The rows are grouped in 3 different ways at once. Each group adds its own fixed numbers to the row, and there is some noise. The rows also spread widely along 6 directions, which tell nothing about the answers.
In the rows, 128 means zero.
Known rows, each followed by its group in each grouping:
[109 110  75 129 109 151  90 145 134  35 146 166 136 158 161 145 219 142
 119 175 176  99  98 151 135] => Q811 (3) Q879
[ 98 112 137 130 141 128 116 135 139  84 121  85 119 129 153 126 180 139
 128 130 155 165  94 124 116] => Q701 (4) Q879
[ 85 167 118 124  86 198 145 164 125 105  95 130  97 108 123 126 143  91
 128 168 212 165  68 134 175] => Q811 (2) Q345
[ 64 153 102 159  55 175 130 157 125  88 111 130  96  68 155 126 175 130
 149 147 169 173  54 156 164] => Q701 (1) Q459
[110  81  91 143 121 126  98 143 125  75 115 164 153 131 117 158 218 107
 139 147 128 155  77 151 149] => Q53 (2) Q9
[107 127 239 167  84 194 111 160 145 168 187  96 121 122  95 153  88 149
 107 110  58 180 116 121 134] => Q53 (3) Q528
[160 126 147  79 148  68  87 129 154 177 120 146 126 154 130 157 121  97
 117 155  95  72 169 106 180] => Q53 (0) Q528
[140 137  99 101 110 141 115 104 142  69 143 161 142 147 165 115 138 136
 142 138 143 114 136 133 128] => Q811 (0) Q459
[ 85 152 123 150  99 193 115 150 106  84 131 139 121 124 113 153 129 118
 124 141 142 133  99 135 168] => Q53 (1) Q345
[102 153 187 157  87 173 144 140 157 140 146  91 133 106 150 111  77 192
 141 116 125 196  93 144 114] => Q811 (4) Q9
[ 85 140  78 142  41 187 105 174 132 106 117 133  99  87 156 167 196 115
 120 189 169 119  60 146 183] => Q53 (3) Q528
[106 116 117 139 105 148  94 101 139  75 173 124 139 112 170 125 153 191
 137 128 140 118  87 121 108] => Q701 (3) Q528
[123 103 118 137 138 133  94 127 134  78 150 151 166 169 154 122 160 190
 135 149 103 120 107 147 114] => Q811 (4) Q9
[123  88 137 118 112 103 115 144 161 126 121  84  90 131 158 134 177  79
 118 114 175 202  99 116 123] => Q811 (3) Q459
[100 138  64 111  99 179 102 124 121  52 137 148 122 145 169 136 173 129
 123 167 206  97  93 130 143] => Q811 (3) Q345
[110 127 155 116 121  86 114 154 149 131  93  95  83 109 159 126 147 102
 121 137 172 170  91 115 156] => Q811 (1) Q528
[ 95 144 148 166  55 205 120 125 133 110 161 113 134  82 156 133 117 197
 140 153 113 154  76 136 126] => Q53 (4) Q528
[129 165 115 113 146 184 134 144 124  69 109 115 133 168 160 141  96 140
 113 150 187 121 123 124 128] => Q811 (4) Q9
[ 88 149 134 115 147 208 135 153  94  79 112 124 119 145  81 140 150  78
 115 148 172 146  97 114 165] => Q701 (2) Q345
[102 118 174 120 137 157 131 138 115  75 142  68 130 145  85 104 141  88
 130  91 120 177 107 108 134] => Q701 (0) Q345
[ 92 136 111 123  96 192 107 177 119 122 127 137 107 140 123 158 192  95
 113 174 135 128  97 141 180] => Q701 (3) Q459
[129 158 121 100 132 186 129 127 133  95 123 171 124 144 140 140 107 112
 123 156 183 144 134 124 145] => Q811 (2) Q459
[131 122 161 113 143 105  81 140 174 163 159 153 130 169 146 145 130 141
 106 153 119 104 151 132 144] => Q811 (3) Q879

New rows, each followed by its group in each grouping:
[ 83 129 118 142  75 144 128 119 132  82 140 102 129  87 133  87 161 140
 169 113 146 161  76 133 138] => Q701 (0) Q345
[130  93 208 132 150 119 107 137 143 157 140 108 123 129  92 150 127 103
 120 112  93 188 114 102 135] => Q53 (2) Q528
[147 111 176  95 156  55  93 113 165 197 147 131 134 153 123 117 124 113
 135 107  65 131 169 111 146] => Q701 (0) Q459
[ 89 135 122 131  67 128 109 145 166 168 131 122  96  98 164 119 160 132
 137 155 175 145  77 138 164] => Q811 (3) Q345
[128  67 141 130 120  67  74 113 161 139 148 125 130 125 175 109 191 187
 148 158  97 140  89 129 115] => Q811 (4) Q528
[ 85 129 124 160  36 151 140 176 146 117 109 103 124  71 121 130 168 111
 157 134 122 180  69 161 174] => Q53 (0) Q9
[ 99 183 224 147 136 240 136 196 111 110 144 129 137 164  75 149  55 133
 100 133  91 151 139 142 165] => Q811 (1) Q9
[123 150 208 117 151 168 121 175 146 184 138 110 123 164  96 170  81 113
  88 149  93 143 157 122 159] => Q53 (4) Q879
[149  81 188  96 182  51  80 134 157 175 122 148 127 169 116 132 151 106
 118 147  92 143 132 107 147] => Q811 (2) Q528
[149 112 186 100 167 110  91 139 142 154 137 119 126 178 135 132 125 140
 108 160  95 121 136 105 136] => Q811 (4) Q528
[121 156  60 108 122 173 111 138 132  62 119 154 134 152 176 153 147 127
 115 165 217  87 109 134 145] => Q811 (3) Q9
[125 145 107 131 107 132 100  91 168 108 171 163 156 132 195 124  90 206
 144 125 165 104 126 138 103] => Q811 (3) Q9
[155 123 188  96 187 157  87 129 124 101 173 134 147 213 122 150 104 127
  86 135 103  97 172  93 116] => Q811 (3) Q528
[127 142 125  90 172 166 122 137 101  60 107  75 118 165 146 145 139 106
 102 143 184 122 115  88 122] => Q701 (4) Q528
[115 106 184 117 140 156 112 191 120 121 110  81 109 167 109 138 181 101
 101 173  96 166  94 120 156] => Q811 (4) Q528
[137 128 168 112 134 117 108 124 151 141 134 101 120 138 170 121 115 160
 123 144 138 140 115 110 115] => Q811 (4) Q528
[151 137 121  90 153 117 118 127 143  72 121 136 157 170 140 122 120 112
 132 120 149 108 152 123 132] => Q811 (0) Q9
[ 94 117  72 125 139  87  91 133 134  61 105 155 125 117 174 140 211 130
 135 156 184 101  92 139 148] => Q701 (1) Q879
[135  93 175 102 164  72  88 115 165 166 142  91 108 166 138 129 124 103
 111  95 149 163 133  91 121] => Q811 (3) Q345
[114 194 150 127 133 195 122 163 124 112 119 167 136 151 133 146  63 140
 113 157 146 103 135 141 174] => Q811 (1) Q9
[ 88 111 198 142  75 142 126 184 135 171 126  80 114 113  62 130 160  71
 132 129  68 193  96 134 184] => Q53 (0) Q345
[111 151 151 135 114  96 105 143 167 175 117 153 125 113 164 128  96 158
 141 134 133 130 118 148 161] => Q811 (1) Q9
[ 87 153 187 145 131 199 159 139 135  74 129  32 111 111 137 122  99 138
 120  89 184 220  94 105  91] => Q701 (4) Q879
[123 125 214 127 132 192  98 175 125 136 167 126 131 187  96 149 127 125
  88 158  72 121 131 121 155] => Q811 (3) Q528
[101 142 121 163 103 182  91 148 115  86 155 200 165 137 123 168 129 178
 133 158  79  96 117 166 164] => Q53 (1) Q9
[108 105 146 128 148 191 110 172  92  85 130  98 130 182  77 169 178  82
 105 151 102 151 105 114 150] => Q53 (4) Q345
